The rows are grouped in 4 different ways at once. Each group adds its own fixed numbers to the row, and there is some noise. The rows also spread widely along 15 directions, which tell nothing about the answers.
Known rows, each followed by its group in each grouping:
[-25.8   6.3   3.2 -13.3   2.1  34.3 -13.0  20.4 -20.7  19.5   6.6   0.8
   1.4   7.5  35.7  -0.5   8.1 -29.6 -26.1 -38.1 -23.6   5.9   9.9  10.9
 -21.3  -8.7  -0.2]  (3) (1) (1) (0)
[ -7.5 -19.1   4.4 -23.2 -32.6  -2.4  11.5  -8.9   7.8  10.2 -24.6  -3.6
 -16.3  -9.5  -9.6  14.4   6.3 -20.5   6.8  34.8  -0.5   0.5   5.5   4.8
   0.1 -12.9   6.0]  (0) (0) (0) (0)
[-10.0  -5.1  -5.2 -19.6 -38.5  21.0  -4.8  22.4 -11.8   0.0  -0.1   5.0
 -36.3  -1.4  13.8  39.5  24.0   8.1   4.5  28.0   3.1  14.9  -3.9   4.0
  -8.3  -7.6  -2.5]  (2) (2) (1) (2)
[ -8.9   2.9  18.3 -14.9 -13.7  11.1  10.4  -2.5 -11.9 -24.6  -7.4  17.7
 -11.8 -11.8 -15.8   9.5  17.9   3.6  19.7   9.9   6.2   9.9  -6.0   1.6
  -2.5   6.3  20.6]  (1) (4) (0) (2)
[-51.1   2.4  29.1 -27.9   2.1  38.4 -19.7   8.1   7.7  -1.9 -10.6  -4.6
   5.2  13.9  21.0 -34.1   1.0  16.0  10.0 -33.7 -15.3   4.2   3.5  46.0
 -14.3  -4.1  11.7]  (2) (2) (2) (1)
[ 19.6  -1.6   6.2  23.1  -9.1 -34.5  26.9 -20.9  -8.3 -23.9  22.0   6.4
  -7.1 -10.4 -40.4  -9.0   7.9   4.8  15.9  27.2  18.4  31.5  -2.7  13.8
   2.7  10.7  -8.1]  (0) (1) (2) (1)
[ 22.8 -12.0   9.0   4.7  -6.7 -38.6  26.3 -14.5  16.6  17.4  15.2  -6.1
  25.3   5.9 -22.8  -5.6   9.5 -31.2  -8.8  15.6  -3.6  14.0   2.1  15.5
 -20.1   2.7  -6.6]  (1) (0) (2) (2)
[-16.6  -2.6  26.8 -15.9 -14.9  27.5 -26.8  10.4   2.8 -30.2 -13.5  17.0
   8.1  14.6  11.9  17.4  31.8 -19.8  16.7  -2.9   3.6   0.2  -1.7  -9.1
   4.3 -10.4  15.0]  (3) (3) (2) (0)
[ 14.3  -6.7  18.6 -37.8 -22.8 -16.9 -15.2 -11.2   9.7   2.9  23.7  41.2
  23.4 -27.6   6.3 -20.7 -12.7   2.4  10.4  -5.3   5.8  35.9  22.0  22.9
 -24.1  17.3  -8.6]  (1) (3) (2) (1)
[-11.7 -29.3  19.8 -31.4 -30.2  -7.6 -18.3 -12.8   6.3 -32.0   6.6  33.6
  11.3  -0.9  -0.8   3.6   7.7 -29.3  -0.6  39.6   5.1  22.3   7.9  14.0
  -2.8   6.6   8.9]  (2) (4) (1) (2)
[ 12.3  23.5  -2.7 -13.1 -13.7  -1.5  19.0  25.9  11.8  19.7  15.6  -6.3
 -11.5  25.5 -22.6   0.5 -14.6  -5.0 -13.2 -12.8 -17.7  19.6  15.1  -9.0
 -41.4 -15.4 -48.9]  (0) (4) (1) (1)
[ -8.1  -6.2  21.9   1.1   4.6  -1.1  -3.3  25.1  40.7  -4.1  11.3 -49.0
   3.3  18.1 -14.7   3.0  -9.7  46.2   1.6   8.2  16.0 -15.5  -7.0 -29.4
   4.7 -31.8  -9.0]  (0) (3) (2) (0)
[  6.2  -3.7   0.8  14.2   6.2 -26.2   2.7  -0.2   8.6   6.1  38.8  -5.9
  -0.2  23.4  -9.9 -16.5  36.2 -43.1   6.7 -17.4  -0.2  37.6 -13.0  29.6
 -34.5  -1.9 -23.1]  (0) (0) (2) (0)
[  9.0 -22.2  20.0  -0.2  -6.6   5.9  11.6   3.3  10.4 -29.1 -16.9   7.2
  14.6  -8.8 -18.5   1.2  21.3  -4.9   0.1  13.1 -15.4 -21.2 -11.2   6.4
   7.0  -5.9  15.9]  (3) (0) (2) (0)
[ 21.9 -21.9  -7.3  26.7   4.7  13.2   3.1  11.4   7.9 -23.3  23.6   7.5
 -14.3  -9.2 -13.2 -24.7 -15.6  41.5  -6.3 -24.2 -15.6  -9.0   3.3  26.0
 -23.1   2.6 -56.9]  (3) (2) (2) (2)
[-10.9  12.3  12.4  17.3  -4.8  21.0  18.2   7.3 -16.9   2.2 -20.7 -12.0
  14.6  10.6  -9.0  22.7  -1.1  17.0 -11.2  13.2 -22.2  12.2  -4.7  25.5
  -7.7   9.6   4.8]  (3) (0) (1) (1)
[ 15.2 -12.0  -6.1 -12.7 -14.8   3.8   3.9  21.7  -7.1  -4.0   0.0  28.5
 -18.7 -34.1  21.1  -8.2   0.9   4.0 -11.8 -25.1 -17.1  -8.6   9.8   6.5
  -0.1  -2.4 -10.5]  (3) (3) (2) (0)
[ -7.9  43.1  30.0  -4.4 -27.0  25.3   0.7 -42.0 -16.0 -27.7 -14.3  12.3
  20.8  33.1 -32.6 -19.7  15.0 -20.0  38.1 -26.0   0.9  15.5  33.0  21.3
  10.3  -0.9 -19.2]  (3) (3) (2) (1)
[  7.3   0.5   8.7 -13.7 -20.3  12.5   7.2   8.7   2.0 -13.4   5.6  11.0
  10.6  21.7 -13.1   6.4  36.2 -16.8  -2.0   0.6 -21.0   5.6  -4.0  34.0
 -20.8  -2.8 -15.2]  (3) (2) (0) (2)
[-30.7 -41.3   8.2 -23.8 -42.7  -3.3 -26.3  -4.5  33.4  -9.9 -27.7  -7.9
 -19.3   1.2  26.4  -4.0  20.4   8.5  32.3   9.3  14.2 -15.2  -1.9  32.6
  15.3  -5.9  10.3]  (3) (1) (0) (2)
[ 29.1 -34.8  11.3 -11.4 -13.2 -11.9  10.6  -6.6   7.8   5.9 -23.5  40.2
  35.5 -15.9   4.1   8.7 -39.7 -48.0 -46.1  18.7 -27.9 -17.6  29.2 -32.5
 -18.7   2.5  -4.4]  (0) (0) (1) (2)
[ 13.7 -27.8   0.8  12.9  -9.4 -30.5 -11.8  -3.5  13.0 -20.9  27.3  10.6
  -1.7   0.5   9.7 -12.0  -2.0   1.8  -4.2  -5.5   8.9  10.9   4.8   7.4
   0.4   3.9 -27.8]  (0) (3) (1) (2)
[ 10.2  -7.9  10.8  19.6  -1.1   3.1   8.6  -6.1  -0.8 -37.3  -9.9  23.9
   4.4  -5.1  -1.2 -26.7 -21.1   8.2  -6.7 -18.8 -19.1 -15.2  17.8   9.4
  17.9   8.1 -22.6]  (1) (0) (2) (1)
[  4.9 -19.6  16.7 -11.7 -15.8 -24.8  14.6 -25.1  -3.1   9.3  -9.8   5.1
  28.7 -31.0  11.6 -14.9   2.0   8.4  -8.8   2.5  -9.0  -6.3   5.4  39.8
  19.6  16.6  29.4]  (0) (0) (0) (2)
[  3.6 -20.3  -8.7   7.8 -30.9 -13.1   9.4 -32.4  -7.2  28.6 -11.8  -4.9
  -0.6  -2.0  15.3   2.6   9.0 -41.1  -0.2   3.0  -9.1  13.0  22.4  45.4
  -5.7   0.0 -23.8]  (3) (2) (0) (1)
[  5.1 -19.0  11.9  -8.0  21.9  39.7  15.3  -9.4 -21.1  11.1  20.8 -11.5
   4.8 -26.4 -13.9   8.2  -3.0 -26.8 -35.5   0.8 -16.4 -12.0  12.3 -22.8
 -27.3 -27.5   0.4]  (2) (2) (0) (0)
[ 46.4   7.7   8.0   1.7 -25.9  -7.2  32.0 -22.6  -0.3   7.1  13.5   6.5
  37.5  13.7 -43.3  15.1   7.8 -23.5 -18.9  21.1 -23.7  17.9  19.0  31.2
 -25.1   2.2 -41.6]  (2) (3) (0) (1)
[ -0.4  34.5  13.7  10.2  -9.5   4.7  27.0 -13.1 -28.6   2.3 -13.4  12.5
  -3.5   3.4 -20.2   1.9   6.6  -1.9  16.1 -14.7  -0.9  23.4   4.7  12.9
  -7.7  16.2   4.0]  (2) (2) (0) (2)
[-18.3 -67.2   2.2  24.0   1.5 -16.0  12.7 -31.5  16.4  -8.6 -20.3 -14.8
 -12.0 -13.7  -3.6 -19.4 -20.5 -35.6 -13.5  38.8  -1.7 -14.7   6.4  20.8
   8.9 -10.6  -3.5]  (2) (4) (2) (0)
[ -1.3 -40.6  10.9  22.4  21.1 -24.3  40.0 -24.6  -6.6  18.5 -18.1  11.9
   3.6 -33.5 -20.0  -5.4 -33.4 -32.7 -18.8  32.6   1.6  16.0  -4.0  -1.1
 -36.4  16.5  22.4]  (1) (2) (0) (2)
[ -1.9  11.8  24.5 -27.6 -23.3   7.1  -0.4 -14.1  -6.7  -9.6  26.7 -12.6
  28.1   2.7 -11.9   6.4  43.1  12.4  10.0  12.0  -2.9  18.4  -3.3  41.9
  11.2   0.6  16.2]  (1) (0) (1) (1)
[ 25.0  -7.9 -27.2 -12.0 -46.0 -19.0  19.1  -3.9 -14.9  10.8  15.0  25.5
 -34.8 -10.1  -3.1   1.5   1.7 -20.3  -8.4  12.8  -9.8  23.8  18.9  26.8
 -14.4   2.7 -46.6]  (0) (2) (1) (2)
[-26.1  -9.1  -3.8   4.9  16.3  -6.0  22.5  12.3  -7.8  25.1  -0.9 -12.2
 -61.2 -31.6  -4.0 -16.0 -14.7  17.8  12.6 -11.9  19.5  15.9 -10.0 -18.7
 -28.3  -5.7  17.8]  (0) (0) (2) (2)
[ 11.3 -26.3  -2.4  -2.8 -29.2  -8.0  -8.9   1.0  20.0  25.6   1.9 -20.8
  -1.2  -3.6  18.9  33.8  11.9 -14.7  -5.6  16.0   2.7   0.5  12.9  -7.2
  -8.1 -20.2 -21.7]  (3) (0) (0) (1)

New rows, each followed by its group in each grouping:
[-11.7   1.8  15.8  -3.8  -4.7   5.2  10.2 -16.7  -2.7  -4.5  -9.1  19.6
   7.1  14.0 -18.0 -27.1  18.0 -22.9  19.4 -23.5 -16.5  19.5  -6.3  51.8
 -31.2  22.8   2.5]  (1) (0) (1) (2)
[  0.8   5.5  16.1   1.7  -7.9  -6.3   2.1  -5.0  -4.0  17.4  -6.5  -8.2
  14.3 -18.6  16.6   2.8 -31.4  37.9  -5.5 -14.4   8.9  -1.5  19.4 -11.0
  10.8   6.0   4.8]  (0) (3) (0) (2)
[ 30.0  -6.4   1.6  -5.2 -20.7  -9.5   0.4   0.3  -4.9   5.7  19.4  12.7
  24.8 -14.1  12.8  14.2 -21.1   0.9 -33.0   5.5 -12.2   0.2  27.6 -12.8
   3.2   5.2 -25.5]  (1) (0) (1) (2)
[ -3.4 -14.2  24.1 -14.4   3.4  17.5   8.4 -20.2  -2.9  19.3 -11.0 -19.3
  28.3 -35.8   5.3 -14.8   2.0  21.2   1.1 -24.6 -10.6 -23.9   6.5  24.2
   4.8  -3.4  26.6]  (3) (2) (0) (0)
[-31.3 -34.5  24.6 -20.9 -33.9   2.0  11.6  -4.4   2.3 -28.7 -36.3  -1.8
   4.9   0.4 -17.2  30.1  41.9 -22.3   7.8  89.9   4.7   2.1 -24.2  26.6
  24.4  -6.0  59.3]  (3) (1) (2) (0)
[ 29.5  -5.6  14.8   1.0 -12.0 -13.6   2.9 -31.0  -3.0   2.7  31.4  -0.5
  40.1   1.5 -15.8   4.2   9.7 -23.3  -9.9  -2.6   1.3  11.2  22.7   1.0
  -9.6  -2.7 -19.0]  (3) (3) (1) (2)
[ 16.4 -14.3   8.6  17.0   8.2  25.9  11.5  -6.1   8.5 -21.7  21.7  -8.5
  -6.0   7.0 -32.9 -23.5  21.6  18.5  16.5 -26.7 -11.0 -13.6  -9.1  33.1
 -29.5  -3.8 -33.3]  (1) (2) (2) (2)
[-23.9  -5.0  13.1  20.6  15.4  26.2   6.8  10.9 -17.7   2.6 -30.6  16.7
 -16.1 -10.2  16.0  -5.5 -13.4   4.1   2.0 -26.2  -9.6   2.0  -6.5   5.9
 -23.1  14.6  17.4]  (2) (2) (2) (2)
[  5.9 -18.4   3.6 -33.2  -7.3   8.4   5.5   9.4  12.4  -4.0  15.4  13.2
  -5.9 -15.4 -10.6 -28.8 -23.0  -2.5 -27.1  -7.5 -17.0 -13.8  19.8  -0.7
 -15.9 -17.7 -25.0]  (0) (1) (0) (0)
[  9.6   0.8  11.6 -21.6 -23.7 -29.8  15.4   0.0   1.7  -5.3  22.3  -6.8
   7.2 -10.8  -4.3   1.3  40.0   0.0   1.7  15.6   7.2  12.7  -0.6  17.8
  21.2 -12.5  16.7]  (3) (3) (2) (1)
[ 14.4  -7.8   6.7 -16.4 -19.8   7.9   9.4 -10.3  -1.5 -15.6   7.5  22.9
 -12.1  -9.5 -30.2  -0.9  37.0 -25.8  21.2   5.2  -5.1  15.4   0.0  16.0
 -26.9  -5.6  -9.3]  (3) (0) (2) (1)
[ -1.4 -30.0   2.8 -17.2 -37.0 -13.7  11.8 -17.6  14.6  -1.1 -24.8  11.1
 -13.9 -13.8  -8.8  -2.7 -13.4 -14.2   0.3  32.5  -0.9  -0.9  21.9  11.6
   4.1 -10.3 -13.7]  (3) (3) (0) (1)
[ 26.4 -20.0  12.5 -17.0  -8.6  36.1  18.8 -10.5 -11.3  -1.5   5.9  26.6
  11.6 -17.2 -45.0  28.3  30.2 -20.2   1.9  28.2 -18.9  16.4 -12.9  21.8
 -64.9  10.6   1.9]  (1) (0) (0) (2)
[ 15.0 -31.8   7.4   4.6   1.6  12.3   4.2  -6.6  -2.3 -27.6  11.6  16.6
  21.0  -6.4  -4.0  -4.6 -34.4 -17.6 -56.4  13.7 -22.3 -23.1  33.1 -18.6
   2.0 -15.9 -34.5]  (3) (3) (0) (2)
[ 25.9   2.1  10.5 -18.7 -42.8  15.3  23.9  12.8  10.6 -19.9 -34.2  31.7
   2.5   8.6 -31.2  12.4   3.3   5.6   0.8  20.6 -25.1 -20.0   7.7  10.0
  -7.0   5.8 -12.4]  (2) (1) (2) (2)
[ 20.4   8.6  10.3 -39.8 -27.6   2.2 -19.3  22.7  10.5   3.7  31.3  10.2
  14.8   5.2  12.4  18.8  41.7 -16.0  -3.3 -17.2  -8.6  11.1   3.1   0.5
 -11.0 -10.6  -9.2]  (2) (0) (1) (0)
[ 12.7  12.0  -3.3  18.3   0.5 -19.6  40.9  13.9 -16.2 -33.8   9.5  11.3
 -25.5   1.3 -31.6  -2.4  -3.3 -10.1 -22.4   2.8  -4.8  -0.3   5.7 -32.9
  10.9  -9.3 -14.1]  (3) (4) (1) (2)
[  4.3 -21.4  -2.5  -2.9  -2.6  -4.6  22.5  15.5   3.1   5.4   3.2 -14.9
  -5.0   2.1   8.6   5.8   1.7 -16.9 -44.3  11.1 -22.1 -16.3   8.8   2.1
   1.4 -26.3 -13.5]  (0) (3) (0) (1)
[-13.5   8.9  23.5 -22.1  -7.4  -5.4   1.4  -3.9  14.5  -5.5  12.7 -20.6
  11.7  13.7 -13.7 -16.3  15.0  -2.1   7.0 -18.8   5.4  -2.3   7.7  -4.1
   2.2 -16.9   7.3]  (3) (4) (1) (2)
[ 13.3   3.7  18.8 -30.1 -32.5  -2.9   9.5 -27.5  20.5 -11.9  13.7   9.5
  10.7  12.4 -45.2 -21.3  -0.8 -17.9  18.4  17.3   3.1  13.7  27.8  11.2
 -15.9 -13.9 -36.0]  (1) (2) (2) (1)
[-27.3 -23.9  26.1 -37.5 -16.0  27.2  -8.4 -17.5  15.0  19.8 -18.0 -32.1
  -3.4 -30.9   4.9  -0.3   9.0  34.9  26.9   0.0  12.2 -16.0   5.7  13.3
  -0.7 -19.8  32.0]  (3) (3) (0) (1)
[-16.6  -6.0  19.5 -22.8 -14.6  12.5  -7.4 -28.9  -9.7   9.9  -7.0  20.3
  10.4 -20.0  -4.0 -15.6 -24.9  -5.0  10.6   9.1  -0.1  29.4  23.4  20.2
 -20.8  10.0   2.7]  (0) (0) (2) (1)
[ -5.2 -13.4   4.3  -3.3  -0.4  18.6  20.8 -19.0 -35.6   9.8 -21.5  49.7
   4.2 -35.1  -8.9 -16.8 -28.4 -22.8 -16.7  -4.1 -25.2  20.3  12.7  29.4
 -42.2  33.0  11.8]  (3) (1) (1) (2)
[ -4.4 -19.4  -9.7  16.3   1.5  30.1   5.3  31.7 -14.4 -18.8 -23.4  14.9
 -44.2 -13.5  17.4  13.3  31.0  -7.6   2.4 -29.1 -23.4 -21.0 -21.0   2.8
  -8.9  -4.2   5.4]  (3) (0) (1) (0)
[  3.1   3.4  15.3 -27.2 -21.6 -10.9  18.4 -24.0  -6.3   5.0  -4.8  34.6
   6.3 -16.4 -26.2 -23.4 -18.2 -17.5   7.5  11.0  -3.3  32.4  23.3  21.6
 -20.9   8.8  -3.6]  (0) (3) (2) (1)
[-23.1 -18.5   9.5  -7.8  -0.8  16.7  -3.5  33.9   1.4 -19.8  -3.8  12.2
 -12.1   5.5  11.7  10.2  20.9 -12.2 -14.3  14.3 -15.1   9.8 -14.6   9.6
 -15.2  -9.0  11.1]  (3) (0) (2) (1)
[-20.0 -24.8 -22.0   5.5  -7.2   8.1  15.0  52.1  -3.9  -6.0 -20.8  -2.3
 -47.0   8.4  46.6   8.8   1.9 -22.0 -56.6  -2.9 -35.3 -32.7   0.2   3.5
  22.1 -26.8 -14.9]  (2) (3) (0) (0)
[  6.9 -31.7   2.9  -3.4 -31.3  20.7  -2.7  13.6  16.3 -19.9 -30.2  11.2
 -16.2  16.8  -3.0  33.2  36.6 -42.0   6.5  26.0 -11.3 -18.5  -6.0  -4.4
 -10.0 -22.7 -13.3]  (3) (3) (2) (0)
[ 10.9  26.9   6.4  10.0 -14.2  23.2  -0.5 -19.6 -27.9   5.4  37.8 -25.6
  -1.8  10.5 -11.8  25.9  35.9   5.2  14.5 -11.4  10.9  29.0   9.7  10.9
  -8.0 -14.4 -26.6]  (0) (3) (0) (1)
[-24.4  -7.0   0.2 -20.7 -22.1 -36.1   7.1 -17.7   3.2   0.2  25.7 -14.3
 -20.4  -7.6   4.7 -33.9 -19.6 -16.8 -15.0  23.4  17.1  16.0  31.4   3.9
  39.5 -23.9 -14.9]  (2) (2) (2) (0)
[ -0.9  -8.1  18.2 -16.6   4.4  12.5  10.4  15.0  -3.0 -10.8  -5.6  30.7
  12.7 -18.0   0.5  -8.6 -31.8   3.9 -33.5   4.4 -23.5   1.5  13.6  -1.6
 -16.3   3.4  -0.2]  (2) (2) (0) (1)
[ 32.5 -18.1  -3.2 -11.0  -6.7  36.9  -5.6  18.2 -12.6 -15.7  44.9  26.4
   4.8  -7.8  -6.3  14.8   2.6   4.9 -35.3   3.9 -25.3   5.9  10.6   4.7
 -41.3  -7.0 -46.4]  (0) (3) (2) (2)
[-12.8   6.3  16.1   8.5  -5.4 -23.3  22.1  -9.9  -5.4  10.1   2.5 -20.4
  14.3  21.1  -2.4   5.5   7.3 -32.3 -19.9  19.5   6.0  11.6  11.1  -5.8
  14.6 -13.1  13.2]  (2) (3) (2) (2)
[ 10.8 -48.7  10.4  -5.9 -14.6  12.4  -5.9 -18.5  15.9 -28.3  15.5 -22.1
 -11.9 -27.6 -13.4  11.4  14.4  15.1   2.6  35.3  15.1 -29.0   2.9  -9.1
  21.3 -31.1  -6.1]  (2) (2) (0) (0)
[ 10.9 -33.0   8.4  26.6  14.3  18.5  -0.7 -31.0 -14.1  -7.7  15.3   2.2
   6.6 -17.2 -11.3   3.4  16.5 -17.0   4.2  -3.6  -8.0  13.1  -5.7  30.9
 -35.4   5.5 -10.8]  (0) (0) (0) (1)
[ 19.0 -28.4   0.7   3.4 -24.7 -26.3  16.4 -42.4   2.1  20.9  -4.9   4.6
  -8.7 -36.4 -18.7  -6.3 -10.2 -22.3  16.9  22.2  18.0  11.9  17.9   8.1
  -6.5   4.5  -3.2]  (2) (1) (2) (0)
[ -8.3 -16.1  17.7 -12.7 -11.1  29.0   4.7 -13.9   3.2  -0.3  -6.9  -2.4
   8.3   4.2 -12.4 -14.8  21.8   6.8  12.8  -7.3 -14.4  -5.1  -5.6  51.9
 -23.5   1.3   4.4]  (0) (3) (2) (2)
[  3.2 -11.1   7.6  14.6 -11.8  -6.9   4.2 -30.8   3.5  14.2   2.4 -17.9
   2.5  -5.2  -3.9  -9.0  27.5  -5.1  28.1 -18.2   5.4  10.4  -5.5  51.2
  -7.8  10.5  -2.0]  (2) (1) (0) (0)
[ 29.1  -2.8   1.7  -1.3  -5.3  36.6  16.8  33.1 -13.5  -2.4 -28.3  45.6
 -16.1 -31.0   0.5  20.2 -10.0   8.3  -9.5 -25.3 -30.1 -12.9   4.6 -20.8
 -39.4   2.9  -9.4]  (3) (3) (2) (1)
[ 26.5  -5.8  19.3  26.2   6.7 -28.7   8.1   4.5  10.6  -9.4  13.0   7.3
  30.9 -12.3 -10.8   9.0 -22.2  21.6 -10.3  10.4   7.5  19.2   4.5 -18.1
  -9.0   9.9  -9.5]  (3) (3) (2) (1)
[  6.4 -14.6  13.5   3.5  14.6  37.8   5.0 -25.9 -20.9   6.8  39.6 -10.4
  18.7 -17.2 -21.4  -1.6  18.1   9.9  -2.4  -3.8  -8.8  17.9  -4.4  44.9
 -46.4   5.1 -10.8]  (1) (2) (0) (2)
[-19.6 -11.7  26.4  -7.7  -3.6  13.2   5.8 -14.0   5.0 -36.0 -10.1  -7.7
   6.1  26.7 -28.1  -0.8   4.3 -42.2 -11.4  29.8  -3.9 -12.1  12.3 -27.8
  10.8 -30.1   5.2]  (0) (0) (1) (1)
[ 28.9 -21.1  -1.9  20.4 -10.9  10.5  -9.0  -5.5  -7.2  -3.8  27.3  -4.1
  20.1  -8.1   1.7  39.9 -47.6  12.9 -48.8  41.7  -2.7   2.5  34.0 -38.9
  -3.3  -9.7 -52.8]  (0) (0) (0) (2)
[-24.9  -9.7   0.0 -16.4  -0.8   2.4   8.5  31.5   8.7   1.0   2.4  -0.7
 -24.2  13.3   6.7 -17.2   6.4  -5.5 -18.0 -14.4 -16.4   1.8  -7.1  17.7
 -21.4 -11.6  -4.7]  (3) (3) (1) (2)
[  6.6 -32.3   2.6  -7.6 -14.2 -10.4  36.1  15.3  19.3   7.1 -41.9   9.0
 -34.7 -26.9 -12.7  -3.3   2.1   8.5   6.9   8.8  -5.9 -25.7 -12.7   2.1
 -13.7  -4.3  20.4]  (2) (3) (2) (2)
